Each cloud of rows lies close to a flat space through zero, with a little noise off it, and is much wider in some directions of that space than in others. After each cloud: how many dimensions does that space have?
In the rows, zero is written as 128.

[[155 134 137 118 119 129 138 144 105 143 135 136 102 139 105 175  91 122
  139 103 118]
 [129 127 124 109 138 135 122 132 106 137 110 143 107 132 107 159  99 114
  145 113 120]
 [110 122 132 122 143 140 123 110 131 130 120 151 137 128 116 133 125 111
  152 131 118]
 [114 121 111 147 116 122 112 127 158 111 136 104 155 130 159  76 206 162
  123 178 157]
 [138 131 137 128 125 128 136 129 125 133 137 133 125 130 122 139 114 123
  130 117 122]
 [135 133 131 122 131 126 133 133 116 131 123 129 117 125 121 141 100 120
  120 109 120]
 [123 129 131 137 131 124 133 124 139 121 130 116 134 119 141 108 130 129
  107 127 129]
 [110 120 134 141 134 134 124 108 153 121 136 128 148 125 139 103 159 130
  134 150 131]
 [111 121 124 144 128 127 120 115 156 115 134 114 150 124 150  89 175 142
  121 159 142]
 [125 123 128 114 130 141 120 123 115 138 123 163 132 141 103 155 128 116
  176 133 119]
 [130 134 133 125 138 124 138 129 119 128 120 123 115 116 128 133  88 115
  103 100 117]
 [124 123 134 125 132 138 125 120 128 135 130 143 128 135 114 143 127 119
  153 132 122]
 [112 125 113 139 128 121 118 124 147 112 121 105 144 119 156  81 168 145
  104 152 147]
 [143 133 134 137 117 122 137 136 131 128 143 113 122 130 135 129 127 138
  113 125 132]
 [122 131 131 133 136 122 136 124 133 121 126 117 129 114 141 111 113 124
   99 116 125]
 [121 133 121 116 138 125 131 129 113 126 109 137 125 118 125 129  99 115
  118 107 118]
 [122 126 133 139 131 125 130 121 144 122 134 111 129 121 142 111 136 132
  111 135 132]
 [141 133 125 126 119 121 132 140 118 130 130 123 122 129 129 134 122 134
  119 120 129]
 [149 135 129 118 113 126 135 141 105 137 133 149 128 139 110 154 113 126
  148 114 119]
 [144 129 131 134 110 127 132 135 128 131 147 130 135 140 127 134 145 140
  140 137 132]
 [132 132 112 116 123 123 123 141 113 127 115 133 128 131 125 130 129 133
  131 126 132]
 [134 123 122 126 117 133 118 133 126 134 135 136 131 146 119 140 158 140
  162 150 137]
 [147 131 126 121 124 124 131 146 111 135 126 115  99 131 122 153 105 131
  117 112 130]
 [146 142 139 127 130 117 151 140 112 131 128 112 106 113 130 140  65 117
   81  82 115]]
 -> 5

[[105 137 162 101 169 116 119 124 127 179 135 137 143 133 133  91 153 117
  129 133  97]
 [124 116 108 100 132 166 169 125 108 127 114 128 119 132 129 150 137 114
  145 136 108]
 [ 93 165  95 137 165 128 166 149  95  72 116 123 107 137  88 139  83 107
  117 103 102]
 [103 120 140  82 119 131 160 116  91 156  87  79 160 161 121 166 161  70
  127 127 118]
 [119  97 108 147 136 161 123 146 121 153  97 128 116 125 114  96 142 125
  139 116 110]
 [104 134 115 120 118 145 143 158 126  66 144 102 129 106 130 152 123 149
  120  69 136]
 [113 148 158 172 165  58 180 122 131 144 206 212 111 153 133 136  89 161
  150 122 155]
 [120 110 154 175 147 117 117 142 159 148 163 153 135 129 124  87 140 163
  110 103 140]
 [115 157 155  50 133 124 148  80 124  90 170 117 160 146 126 152 140 112
   83 125 128]
 [144 182 136 140 163  88  98 159 166  91 153 161  92 130 131  89  63 137
  137 127 159]
 [113 164 144 201 163  92 104 140 185 128 151 154 143 115 121  74 111 132
  119  89 124]
 [116 135 142 117 139 100 135 111 118 157 155 157 144 143 128 132 111 126
  123 132 114]
 [ 78 116 159  79 133 139 134 152  89 119 127 105 151 145 160 191 119 146
   54 128 110]
 [149 151 135  91  79 134 127  84 124 171 177 160 150 160 136 137 120 127
  133 153 139]
 [113  97 128 116 110 168  98 131 108 174  84 108 144 138 131 127 153 111
  103 135  98]
 [102 217 136 113  69 109 129 152  90 158 182 152 138 182 166 152  55 153
  121 139 168]
 [116 112 122 118  63 223  36 196 122  93 114 138  72  90 188 177 121 199
   74 108 120]
 [130 177 148  97 121  90 125  85 144 106 189 148 154 136 140 125 105 132
  114 123 152]
 [128 107 120 135 142 130 133 135 117 107  88 116  91 113 105 143 157 106
  153 114 120]
 [115  49 136 132 110 181  60 163 156 119  84 111 124  61 164 166 178 151
  101  78  84]
 [137 103 107 143 117  99 172  84  97 224  96 110 179 156 108  97 149  83
  185 161 123]
 [111  90  79 146  88 182 143 118  98 150  85 110 141 102 143 146 154 131
  147 117  98]
 [155  72 126  79 131 137 138  95 137 103 112  82 151 100  94 147 184  98
  136 112 107]
 [140  82 111 137  98 173  91 115 130 156  96 145 123 139 135 119 130 129
  103 148 125]]
 -> 15

[[201  69 147  82 150 145 128  94 155  97 135 140 209 141 165 116 135  97
  165  52 103]
 [148 114 142 150 115  61 162 128 113 127 147 115 188 192 130 142  90 107
  147 115  99]
 [170  91 147 130 128  75 160 100 150 120 141  96 120  95 105 101 121 125
  108 168 111]
 [ 84  93 111 148 131  72 176 116 148 131  87  90 190 148 101 181 113 115
  106  53 104]
 [150  93 135 126 132 114 137 119 139  83 122 113 129 151 169 117  55 165
  136 153  81]
 [151 135 131  77 139 162 148 131 154 112 141 137 126 121 177 134 173 174
  145  79 166]
 [135 105 130 102 132 115 134 116 166  66 143 143  93 116 127 115 100 128
  111  89 151]
 [101 168 171 119 158 121 105 101 143 163 110 147 200 112 137 116 137 127
   92 101 117]
 [142 126 114 118  85 142 120 175 118 147 136  94  90 130  98 118 128 166
  106 190  99]
 [ 78  71 113 120  93  47 189 116 134 101 204  82 121 201 171 212 152 109
   96 153 171]
 [167 113  89  97 165 195 156 189  82 162 119 146 183 113 138 167 228 112
  162  62 127]
 [208 125 135 158 183 166 123 167 103 135 134 191 235 106 140 101 104 119
  130 149 102]
 [ 74  87 180 132 155  88 150  61 138  63 146 163 136 183 151 149  99  98
  161  70 106]
 [177 107 195 100 152 118 149 157 117 119 159 195 124 164 133 150 152  61
  154  98 105]
 [ 88 167  65 188  72 152  86 194 152 171  51  92  29  89  83 137 172 159
  138 132 112]
 [164  98 103  80 132 101 158  85 104 120 121  94 152 133  88 130 128 161
  130 151  89]
 [135 125 156 118 140 106 162  69 190  75 143 102 122 113 194  68  90 177
  104 128 132]
 [147  57 171 147 141 106 203 153 146  52 143 166  63 182 114 118 153  39
  185  79 120]
 [165 132 203 102 185 190 111 110 175 141  58 126 118  54 200  75 113 158
  156 123 129]
 [139 106 177 104 137 154 166 106 158 114 155 167 192 155  91 120 157 101
  135  69 154]
 [ 83 101 121 111 102  75 111 132 112 139 188 117 185 142  97 187 143 129
   92  95 142]
 [129 121 126 112 127 155 141 127  91 153 149 144 101 142 119 175 170 104
  142 141 103]
 [ 96 180  69  91 118 130 114 119  94 164 160 105 168 133 143 137 211 153
   84 167 191]
 [ 84 151 148 123  86  97 137 137  94 214 122  63 134 148  68 146 131 128
   74 192  84]]
 -> 18

[[151  76 103  85 191 183 122 154 181 168 161 126 117 121 149  99 142 147
  166 133 108]
 [155 129 146 141 133 169 133 149 121 138 120 137 117 115 123 131 106 148
  112 155 111]
 [128 130 119 116 133 107 143 115 125 138 132 137 133 119 121 137 136 126
  119 135 130]
 [187  98 113 114 180 189 141 192 166 174 122 149 130 111 110 130 119 139
  108 159  98]
 [ 95 109 122 109 133 147 109 100 141 113 155 111 117 148 152  96 151 144
  186 119 137]
 [143 169 112 153 120  82 146 137  93 138  89 146 137 104  86 169 110 115
   27 133 121]
 [122 142 145 145 107 137 132 117 107 111 121 131 125 133 119 131 123 140
  130 144 134]
 [118 138 161 138  92  79 135 101 109 122 136 122 134 123 151 136 119 103
  145 111 143]
 [122 139 118 123 130  67 117 111 114 142 130 116 124 105 147 137 118 106
   83  89 127]
 [126 120 140 120 131 127 126 113 127 135 145 122 120 121 149 119 125 133
  144 123 128]
 [141 110 136 119 129 136 144 137 145 136 135 138 138 133 126 129 136 119
  160 141 131]
 [138  87 117 110 148 193 135 161 183 126 139 137 142 161 118 110 156 137
  204 155 131]
 [144 148 127 148 126 138 139 148 111 129  97 145 131 120  95 148 116 134
   77 152 118]
 [ 91 148  87 130 126  83 106 111 120 108 111 116 133 139 116 129 144 114
   89  93 138]
 [124  81 125  87 158 157 114 118 167 145 173 111 118 133 171  91 147 138
  207 116 129]
 [114 162 147 155  91  94 131 107  87 109 110 128 128 122 122 144 112 123
   96 123 137]
 [ 81 125 108 108 119  81 107  85 133 109 149 106 129 145 152 111 155 113
  161  85 150]
 [109 155 148 159  79 106 136 119 108  91 107 133 143 149 111 143 129 114
  135 132 148]
 [135 103 103 110 164 168 115 155 164 141 133 123 123 135 132 107 138 138
  142 125 115]
 [116 139 132 129 113 109 138 105 111 119 130 131 130 129 124 135 134 126
  130 133 139]
 [152  78 128 111 163 232 124 175 183 136 142 132 125 151 130  94 140 157
  203 162 116]
 [122 115  69 103 174 125 109 144 158 142 127 122 129 131 119 117 148 124
  100 105 119]
 [144  96 113 104 165 179 130 150 162 147 144 131 125 131 129 110 140 147
  154 146 115]
 [ 62 174 141 156  56  42 114  62  80  68 118 108 138 153 134 137 140 101
  132  87 167]]
 -> 6

[[120 141 117 141 180 124 113 129 104 115 157 153  99 147 114 120 111 117
   92 128 113]
 [116 106 115 127 152 106 142 127 101  95 118 108 135 151 117 134 126 110
   86 117 130]
 [147 110 120 128 140 122  97 160  94  99 144 138 140 121 134 155 123 107
  139 125 120]
 [163 127 117 115 103 105 108 128 108 148 137 145 129 104 153 104 114 113
  159 112  91]
 [138 137 165 133 136 159 133 153 139 142  97 121 160 131 124 118 165 145
  124 135 156]
 [136 113 151 142  82  77 159  91 143  80  85  65 140 140 167  83 151 129
  132 146 146]
 [ 94  76 119 108 129  95 174 108 140 151 139 134  99 130 135 103 110 112
  122 169 163]
 [112 133 124 122 118 107 126 104 122 115 138 122 156 159 141 133 142 127
  119 100 133]
 [104 117 108 130 131 100 107  89 135 145 151 110 115 179 123 129 111 148
  112  99 115]
 [183 158 137 147 128 148 118 130 111 147 142 116 192 113 113 142 150 144
  197 103 115]
 [156 150 126 126 141 167 106 179 114 156 137 187 125  74 125 117 128 108
  150 139 103]
 [111 152 147  99 113 150 136 109 175 135 124 166 111  96 119  95 121 114
  110 149 153]
 [ 99  56 101 101  96  65 162  71 144 105 147 116  80 140 132 135  82 112
  131 127 134]
 [132 144  85 141 159 102 111 102 121 180 141 139 152 125 100  79 118 123
  146  97 104]
 [107 137 115 134 130 145 105 124 137 114 167 174  86 134 131 139 117 120
  117 118 102]
 [ 93 132  80 138 165  75  80  38 142 103 151  72 147 220  68 113 101 136
   61  52 111]
 [136 108 111 140 108 123 150 117 127 132 125 112 120 127 126 130 129 131
  148 114  98]
 [130  80 135  95  99 113 151 135 148 114 126 153  95  77 142 104 104  86
  139 180 152]
 [149 102 113 115 107  98 147 112 105 152 119  76 167 139 125 159 121 146
  161  99 123]
 [101  94 124 102 111 105 129 109 139 125 146 135  86 147 143 145 100 129
  111 130 133]
 [121  92 173 113 105 149 105 139 152 123 147 121 121 170 144 178 140 161
  131 128 160]
 [147  93 137 111 105 112 167 146 112 153 109 100 145 111 151 113 132 120
  142 161 141]
 [ 98 140 171  95  91 185 147 180 163 152 122 158  93  93 172 125 137 122
   94 224 176]
 [129 139 128 104 123 161  78 136 154 126 153 167 138 111 103 159 117 121
  141 107 134]]
 -> 14

[[104 104 163 118 140 152 147 117 123 157 125 130 106  88 128 188 136 128
  104  85 116]
 [ 74 171 107 138 156 133 130 143 148 137 113 118 133 146 109 106 128 129
  140 109 105]
 [ 82 154  94  85 130 207  92 125 110  85  96 147 164 121 113 107 114 137
  120 182 148]
 [122  31 157  69 126 125 114  70 135 143  83  90 133 169 153 156  98 211
  122  93  99]
 [ 73 167 154 129 128 162 141 105 141 147 164 107 151 101 163  86 167 129
   59  44 107]
 [ 23 161 114 105 106 196 162  80 156 124 106 106 104 180 111 137 150 148
  147  81  79]
 [106 114 135  86 120 165 111  98 112 134 143 134 157 114  92 124 128 121
  148 105 110]
 [143 152  95 104 140  82 141 127 161 173 111 139 158 129 142 109 171 168
   61 121 102]
 [126  80 128 141 102 195  73 120 129 141 129 122 129 104 204 138 112 132
  102  94 145]
 [101 160 108 142  48 127 117  81 126 140 182 150 112 169 118 104 163  84
  113 116 108]
 [128 161  85 159  77 172 136 151 134 135 123  92 115 102 124 157 170 114
  135 119 141]
 [134 148 150 148 104 130 172 126 150 175 137 181 129 187  91 124 125 121
  105 134 114]
 [153 151  90 137  79 156  70 111 153 134 141 115 222 194  93  96  99 210
  106 243 163]
 [201  87 169 149 139  66 149  57 118 131 120 155  80 139 106 131  95 119
  138 143 122]
 [135 108 129 119  94 141 130 146  77 132 142 118 161 124 106 141 117 102
  130 117 102]
 [149  84 139  92 175  92 103 148  67  93 135 103 129 109 112 118  85 145
  122  90 118]
 [165  74 154 149 157  79  94 142  82 130 130 190 143 130 115 168 104  84
  148 163  96]
 [125 152  75 109 104 140 113  96 155 120  95 165 168 192  79 157  91  85
  145 229 113]
 [153  69 138 157 125 163  77 121 121  85 109 108 145 121 164 171  99 114
  144 161 132]
 [146  71 172 124 174  72 132 134 118 153 142 139 124  85 168 150 140 118
  153  96 100]
 [152  85 147 148 130 163 127 110 168 121 128 150  93  86 135 169 153 108
  127 134 123]
 [123  85 132  74 145  76 116  89  97 122 112 126 138 187 109  64 100 187
  133  96  73]
 [145 132 106 116 124 197 132 118 151 107 125 182 166 171 102 194 125 168
  147 237 127]
 [121 140 114 110 152 121  91  96 127  91 106 146 161 185 130  93 127 149
  138 138 116]]
 -> 19

[[128 115 142 159 161 157 202 118  96 165 159 162 132 136 143 106 115 172
  113 116 114]
 [100 105 136 135  83 112 114 129 102 128 102  72 134 104 114  75 122 163
  160 143 132]
 [131  90 111 147 134 146 124 149 139 118  98 145 101 141 109 112 123 150
   94  91 131]
 [127 149 113 153 120 124 164 108 156 127  86 119  70  91 126  96  84 118
  176 140  65]
 [124  90  91  94 156 108 113 145 128 109 174 138 132 164  63  86  82 147
  127 109 148]
 [122 131  95 155  75 124 155 129 121 125 133  97 119 104 171 110 123 105
  172 176 123]
 [135 161 143 163 102  88 156 146 118 101 108 144 163 115 213 160  89 153
  165 139 146]
 [102 117 109 139 146 165 113 112 110 197 156 107 140  97  93 156 139  98
  160 145 117]
 [162  89 127  95 131 156 145 155 113 125 129 129  72 136 122 102 112 150
   40 108  85]
 [135 143 150 121 101  98 137 143 146 171 136 117 161 121  86 111 170 168
  141  91 129]
 [107 201 139 101 117 148 130 141 112 155  95 138  94 116 133  86 123 124
  106 157 132]
 [ 89 106 103 125  76 177 111 188  84 129  85 109  65 137 166  78 141 202
   81  95  80]
 [ 79 101 102 154  78 136 173 105 119  58 116 173 102 142 100 155 114 108
   61 121 129]
 [185 150 103 128 104  99 128 170 129 179  75 142  91  90 148 116 116 105
  116  72 117]
 [146 163 138  90 113 124 163 108 211 145 153 140 128 113 150 186  95 122
  151 131 131]
 [113 101  87 158 134 105 125 161 100 122 210 136 141 156  95 123 173 161
  124 132 125]
 [ 99 134 116 133 192 100 161 100 139 129  91 144 112 161 115 108 150 123
  124 155 172]
 [110 126 124 103 170 111 160 116  96  65 132 177 140 125 137 103 157 146
   91 129 166]
 [144  83 121 134 146 112 130 115 107 108 177 160  93  75 142 162  73 174
  133 167 153]
 [ 97  90 151 145 122  91 142 109 115 132 151  96 131 121 185 176  72 131
   94  74  98]
 [159 119 127 119 174 161 137 191 153 152 117  93 181 106  99 122  85 192
  155 121  71]
 [126 125 122  75 131 146 134 107 104 146 145 121 145 160 159 144 152 111
  151 119 108]
 [124 104  92 135 124 128 183  99 108 120 130 160 111 101  98  84 168 147
  165 129 127]
 [ 85 114  96 148 120 168 130 125 126  94 151 127 119 106 140  90 134 115
  116 128 156]]
 -> 19

[[131  56 115 187  91 145  99 125  80 108 164 164 133 121 101  66 163 164
  134 126 140]
 [145  88 121 178  44 113 143 193 160 165 122 133 179 118 137 132 100 121
   86 145 117]
 [ 73 110  98 183 116 143 128 111 143 204 187 105 119 125 109 126 150 167
  137 138 157]
 [135 152 195 163 121 128 147 154 184 134 136 142 160 155 105 158 159 138
  119 129 127]
 [163  89 129 128  70 148 180 153 189 160  81 150 163 128 130 132 111  71
  116 114 126]
 [139 114 148 189  94 136 109 139 160  98  82  85 201 143 118 107 151  75
   69 126 135]
 [ 96 158 177 116 160 175 161 127 131 112 140 118 132 177  43 166 180  90
  244 139  84]
 [133 161 120  68 135 156 173 124 139 140  49 125 197  99 175 144 157 129
  123 130  97]
 [178 114  78 156 138 153 177 101 236 157 133  72 130  86 130 102 160 157
  138 113 110]
 [ 78 119 126 172 145 128  98 196 191 154  80  85 115 120  83 110 157 116
  108 142 139]
 [161  96 207 134 107 154 134 120 108 126 167 150 172 146  97  69 126 117
   94  99 155]
 [114 131 110 132  93 127 154 122 142 132 123 160 134 110 138  62 129  50
   83 137 142]
 [151 148 150 139  87 121 104 112 172 145  80 167 122 139 150  77 142 158
   96 135 113]
 [176 125  94 163 117 101 177 156  85 179 161 163 133  89 122 115 131 156
  128 141 116]
 [117 133 173 172  94 101 198 129  91 151  84 131 157 137  87 121 128  69
  135 129  95]
 [138 142 162 132 167 139 116 131  78 119 186  83 110 145  85 137  79  72
  149 115 142]
 [150 105 166 130 173 105 178 136 157 136 160 124 142 130  86 165 114 123
  162  98 139]
 [137 131 112 177 102 158  45 141 140 146 131 120 122 123 188 157  48 116
   86 119 171]
 [167 123 102 232 165 207 177  80  63  86 104 180  87 120  95 138 116 123
  134 119 128]
 [123 162 154 151 183 132 199 124 164 106  76 154 169 134  60 109 127  93
  152 159  76]
 [153 123 185 154 133 113  82 154 118  87 154 145 129  97 134 107 111 104
  193  90 114]
 [121 116 128 157 155 135 173 154 130 145 117 164 148 121 108 205 136  60
  179 102 162]
 [190 131  55 120 181 116 161  71 134 110 100 164 151 115  90  83 177 115
  223 143  78]
 [ 28  87 195 162 121 190 172 138 152  84 121  77 143 149  75 130 142 156
   81 132 120]]
 -> 18

[[ 79 155 142 145 131 103 125 114  98  93 163  75 136  93 103 127 169 155
  112 124 102]
 [139 133 132 146 118 168 132 106 106 104 153 127 169 129 137 120 126 156
  102 130 160]
 [138 108 133 144 131 167 125  82 124 102 120  73 156 165 146 122 118 129
  139 126 103]
 [141 139 156 111 138 140 112 135 157 162 115 129 161 110 154 125  86 127
  110 110 155]
 [122 134 115 118 118 111 122 153 121 126 138 155 115 115 141 144 140 131
  105 129 142]
 [118 128 145 111 124 127 109 120 131 122 105  97 127 121 132 134 114 115
  140 117 102]
 [147 164 109 133 106 138 118 143 130 109 174 136 162 142 145 106 122  96
  145 164 117]
 [122 147 123 107 112 143 140 130 100  71 137 122 141 137 145  78 154  85
  175 134 109]
 [110 144 115 125 113 105 158 151 163 134 115 117 130 160  74  98 111 118
  116 132 162]
 [125 135 117 135 121 143 136  87 130 145 125 104 132 101 133 134 108 125
  147 121  99]
 [131 189 139 122  65 178 122 165 193 136 101 150 178 151 148  81 103  92
  129 150 192]
 [154  98 161 126 139 122 114 136 113 120  94 143 108 178 139 130 106 154
  139 105 141]
 [142 115 122 123 146  98 135 151 157 187 117 154 101 118  81 145  99 122
  129 131 139]
 [117 125 108  82 147 129 117 132 103 134 148 162 128  80 103 141 133  89
  161 148  95]
 [111 126 122 111 109 145 106 113 118  93 126  94 135 114 148 148 145 111
  119 136  96]
 [127 130  65  80 112 141 110 149 105  74 162 153 144 142 195 137 152  57
  135 161  98]
 [144 116 130 102 131  98 114 146 142 151  96 119  97 128 147 151  86 108
  135 102 113]
 [135  85 134 142 164  94 103 130  87 109 131 100  91 153 146 177 144 157
  123 104  94]
 [122 141 110 111 140 122 112 148 139 166 121 126 123  94 160 154 118  90
  157 114 111]
 [ 98 153 154 148 122 129 132 116 167 157 109 116 139 124  91 115 123 156
  119 134 137]
 [126  92 154 121 125 137 104 118 106  72 116  85 119 141 136 147 162 140
  100 124 109]
 [135 110 154 127 106 163 126 177 150 117  72 139 130 179 107 117 142 127
  107 119 216]
 [133 176 134 118 109 163 120 142 158 152 123 185 169 144 151  87  99 105
  168 149 152]
 [127 164 132 131  81 120 143 127 147 120 116  76 144 137  93 103  74 124
  120 114 150]]
 -> 14
